The first 9 rows are patterns. Each new row is the sum of 2 different patterns, raised or lowered, with some noise. Before adding, each is slid sideways (what falls off one end comes back at the other) and multiplied by a number that may be negative. Names go in the order of the patterns.
Known rows, each followed by the names of its patterns:
[-0.91  1.97  1.26 -0.08  0.13 -2.62 -1.62  1.28 -2.71 -0.81  2.21  2.57
 -2.46  1.86 -1.68  0.44  1.04  0.94  1.03  1.41 -2.77 -0.44  0.22  1.51
  0.68  2.58  2.10  0.53 -1.35  1.35 -1.73  2.27  2.19 -0.42  2.55  2.73
 -0.80  0.62  2.19 -1.56  2.54  2.27  0.72  0.36 -1.42] -> (8)
[-0.72 -1.75  1.26  1.71  0.06  2.34 -0.89 -0.58 -2.34  0.91 -1.55 -1.69
  1.59  2.75  0.93  0.26  1.76 -1.93 -0.79  0.38  2.77  2.51 -1.80  1.92
 -2.08 -0.82  1.60 -1.52  1.64  0.52  0.72  2.11 -1.76  1.99 -0.59 -2.38
 -1.75 -1.34 -2.74  1.85 -0.48 -1.61  2.60 -1.82  0.91] -> (7)
[-2.67  2.82  1.23  2.21 -1.85 -0.86  0.69  0.54 -1.42 -2.84 -0.20  1.20
 -0.93 -0.22 -0.99 -2.54  2.43 -2.67  0.77  0.95  2.38 -1.68 -2.60 -0.35
  1.44 -0.38 -0.31  2.42 -2.27  0.76  2.43 -1.88  0.94  0.71  0.35 -2.27
  2.49  1.91  1.31  1.63  0.15 -2.45  0.49  1.87  1.94] -> (5)
[ 1.02 -1.83 -1.35 -2.75  0.51  0.62 -0.39  1.54 -2.19  2.35 -1.85 -1.12
  2.04 -2.23  1.84  1.09 -1.00 -2.67  0.81  0.86  2.72 -1.82  1.23  2.09
 -0.83  0.90  2.29  0.22  1.14 -1.27  0.39 -2.77  0.89  0.17  1.03  1.30
 -1.29 -2.11 -0.24 -1.53  2.56 -2.00 -0.85  0.28  0.12] -> (3)
[-2.39  1.20  2.68  2.02 -2.79  0.55 -0.69  1.98  2.27  1.89 -2.24  2.78
 -1.24 -0.91  2.45  1.90  2.22 -2.05  1.05  1.60 -2.60 -1.87  1.20  2.01
 -1.31 -2.51  2.38 -0.13 -1.18  1.14 -0.40  2.29 -1.81  1.75  1.05 -0.39
  0.17 -0.29 -0.55 -0.58 -1.37  0.26  1.84 -0.31  0.34] -> (2)
[-1.56 -2.49 -1.79 -0.69  0.13  0.09 -1.52 -2.40  1.14 -0.43  1.50  2.36
  1.58 -1.73  1.41  2.09  1.73  2.04 -1.19  0.69 -2.82 -0.31 -0.98  0.46
 -2.62  0.24  1.20 -1.01  0.63 -2.21  0.55  0.92  1.29  1.34 -1.40  1.44
  0.75  2.70 -2.77 -1.86 -0.63  2.28  0.32 -1.37 -1.98] -> (0)
[-0.11  0.19 -2.82  0.63  1.87 -1.62  2.82  1.64 -2.29  1.30  2.41  2.36
  2.78 -1.92  2.83  1.15 -2.80  2.08  0.61  0.31 -2.65  2.08 -1.29  0.01
 -1.35  1.23  0.55 -1.72  1.28 -2.78  2.37 -2.43  0.23 -2.01 -1.33  0.58
 -2.15  2.17  0.04 -2.77 -1.45  1.24  2.57 -2.67 -0.21] -> (6)
[-0.61 -0.13  1.52  0.95 -1.30  1.26  0.95  0.22  0.81  1.02 -0.31  1.15
  2.09 -2.65  2.40 -1.95  2.61  0.19 -2.48  0.27 -0.11 -0.13  1.96  2.12
 -1.71  0.44  2.64 -1.44 -2.57 -1.24 -0.83  1.85  1.75 -0.75 -0.26 -0.39
  1.18 -0.19 -2.56 -0.10 -0.38  1.77  0.36 -1.85 -0.89] -> (4)
[ 0.37 -1.94  0.90 -0.03 -2.29 -2.69 -0.48  2.00 -2.20  0.24  0.42 -0.71
 -1.35 -1.17 -2.66 -1.50  1.81 -0.93 -0.89  0.89 -0.64 -2.08 -2.70 -2.66
  1.48 -2.32  2.45 -1.01 -2.11 -0.26 -1.30  0.62 -1.22 -1.06 -1.55  2.59
  2.62 -2.70  2.75 -2.67 -2.57 -2.52 -1.55 -2.73 -1.09] -> (1)

New rows, each followed by the names of its patterns:
[ 0.73  2.28  2.65  2.62  1.87  2.08 -3.79  0.78  0.11 -0.51 -1.12  2.31
  3.51  1.97 -0.98  0.79 -1.94  1.84  3.07  1.44  0.28  0.44  1.73  3.00
 -0.38 -3.64 -3.14  4.46 -2.50  1.76  1.16  1.40 -0.20  1.53  0.66 -0.18
  1.93 -1.74 -1.58  3.15  2.30  1.67 -0.10  3.38 -1.31] -> (0) (1)
[-1.01  0.40  1.33  1.21 -0.16  1.69 -1.95  2.18 -3.13 -3.76 -1.19  2.91
  1.55 -0.22 -4.46 -0.62 -5.88 -2.00  0.02 -0.93  0.12 -3.27 -2.38  1.01
 -0.16 -1.99 -1.20  2.71 -5.33  2.53  3.11  2.96  2.40 -0.04  0.51 -4.24
  0.18 -2.82 -0.60 -1.71  1.54  0.36 -3.83  1.49 -3.34] -> (0) (1)
[-0.51  1.17 -1.32  3.56  1.43 -1.35  0.88  1.64 -0.18 -1.66  3.24  3.40
 -1.05 -0.86 -0.04  1.45 -0.21  0.83  2.82 -1.54  1.19 -0.16  0.47  0.79
 -0.23  2.61  0.45  1.34  1.43  2.56  1.60  4.69 -1.29 -0.61  0.60  1.08
  1.82  0.84  0.01  0.59 -1.42  1.25 -1.07  0.28  2.27] -> (7) (2)
[-3.76 -1.20 -3.42 -3.97 -2.28 -1.73 -2.01 -3.40 -0.59 -3.66 -3.00 -0.90
 -6.57  0.20 -5.72 -2.93 -4.62 -3.47  0.41 -4.35 -5.31 -2.52 -1.26 -6.05
 -2.08 -6.05 -4.38 -2.79 -5.65 -3.47 -4.40 -3.08 -5.68 -5.85 -3.62 -5.06
 -1.56 -1.95 -4.03 -5.77 -5.94 -0.39 -4.29 -4.29 -4.16] -> (5) (3)
[-0.29 -1.49 -3.49 -1.35 -3.69  0.72 -0.78  2.17 -0.48 -0.38 -1.98 -1.20
  0.74 -3.14 -0.28 -2.44  1.57  2.24 -3.32  0.12 -2.61 -3.85 -1.96 -1.25
 -1.12 -2.04  0.57 -0.80 -1.11 -2.53 -2.79 -2.62 -2.10  1.91 -1.67 -0.71
 -2.23 -2.77 -0.38 -2.61 -1.37 -1.20 -0.41 -0.34 -2.39] -> (7) (1)
[-2.44 -4.15 -2.33 -4.57  0.98 -4.66 -1.73 -0.61  0.26 -2.25 -3.85  0.09
 -1.79 -3.92 -0.25 -0.33 -3.75 -3.68 -1.88 -0.78 -3.26 -2.96 -0.14 -2.69
 -3.16 -0.76 -3.65 -2.33 -0.88 -4.34 -3.46 -4.08 -2.47 -1.89 -5.89 -4.17
  1.68 -3.75 -2.12 -3.74 -1.98 -4.93  0.18 -4.03 -0.49] -> (2) (6)
[-0.27 -0.40  2.41  3.20 -0.52  1.58  1.62  0.15  2.35  2.70 -3.20  3.52
 -1.36  0.22  3.22  0.57  0.42 -1.49 -0.80  2.06 -1.16  0.53  0.36  2.59
  0.53 -2.85 -0.18 -0.55 -0.74 -0.31  1.37  2.37 -1.24 -0.47 -0.99  1.27
 -1.04  1.50  0.43 -1.35  0.42 -0.92  1.13 -0.61 -1.11] -> (7) (2)
[-4.12 -1.21 -0.93 -3.33 -6.29 -0.87 -2.49 -3.03 -5.41 -4.78 -4.29 -2.55
 -2.79 -1.53 -2.90 -3.52 -3.29 -3.70 -6.90 -4.63 -3.73 -0.84 -3.65 -3.21
 -5.35 -5.16 -2.92 -3.84 -4.17 -3.46 -2.48 -3.96 -1.82 -4.28 -3.83 -3.87
 -2.46 -0.38 -4.43 -2.72 -5.66 -1.10 -3.12 -2.96 -1.63] -> (8) (4)
[ 1.59 -0.95  1.23 -1.22 -1.95 -3.34  1.72  2.90 -0.02 -0.86 -1.68  0.94
 -2.05  1.18 -1.33 -3.13  2.22 -0.46  0.48 -1.09  1.16 -2.37 -3.11 -0.38
 -3.45  0.44  2.13 -2.09 -0.77 -3.17  0.99 -2.25  0.06 -2.94  0.37 -1.32
  0.06 -1.71 -0.58  2.25 -0.98 -2.87  0.15 -0.98  1.07] -> (5) (3)
[ 2.87  0.65 -1.47  2.16  0.67  3.49 -2.75  1.23  0.17  1.21 -3.56  0.71
  0.48 -0.41  0.76 -3.98  0.69  0.84 -1.83  0.89  0.34 -2.13  4.19 -2.98
  0.50 -0.49  3.05 -2.46 -3.43  0.86  3.51  0.43  0.08  3.71 -3.24  0.28
  2.74  0.30  2.90 -0.48  1.91 -3.53  1.93  3.13  0.31] -> (7) (5)
[ 2.69 -3.07 -1.81  0.01 -0.08 -0.58  2.74  0.95 -2.11 -3.48 -3.35  3.02
 -0.24 -1.97  1.74 -1.48 -3.15 -1.01 -2.04  0.81 -0.41  2.11 -1.96  0.42
 -1.73 -2.02  2.03 -1.03 -0.40  1.26 -3.27 -0.77  0.15  1.35  1.18  1.58
 -0.05  0.28 -2.17  2.73 -3.13 -0.58 -0.22  1.42  1.38] -> (8) (2)
[-0.13  1.70  2.75 -2.56  3.40 -2.48 -1.96 -0.05 -1.92 -0.21  0.32 -0.07
 -2.36  1.35  0.92  0.69 -2.22  0.83  2.72 -1.41  1.12  2.00 -0.08  0.14
 -1.14 -1.03 -2.31  2.19 -0.19  0.33  1.87 -0.68 -2.20 -1.39 -2.30  2.72
 -2.33  1.40 -0.22 -0.95  0.67 -1.49 -0.10 -2.16  0.04] -> (3) (1)
[-1.94 -3.73  1.27 -4.48 -0.21 -4.28 -2.02 -2.62 -1.97 -2.10 -0.49 -2.95
 -2.24 -4.33 -0.41 -5.57 -4.27 -2.15 -0.56 -2.22 -1.75 -4.86 -5.74 -1.13
 -3.55 -4.43 -0.08 -4.12 -2.04 -1.92 -4.85 -2.33 -4.07 -0.69  0.31 -1.83
 -5.51 -2.42 -0.94  0.00 -1.01  0.57 -1.26 -0.19 -0.45] -> (8) (3)
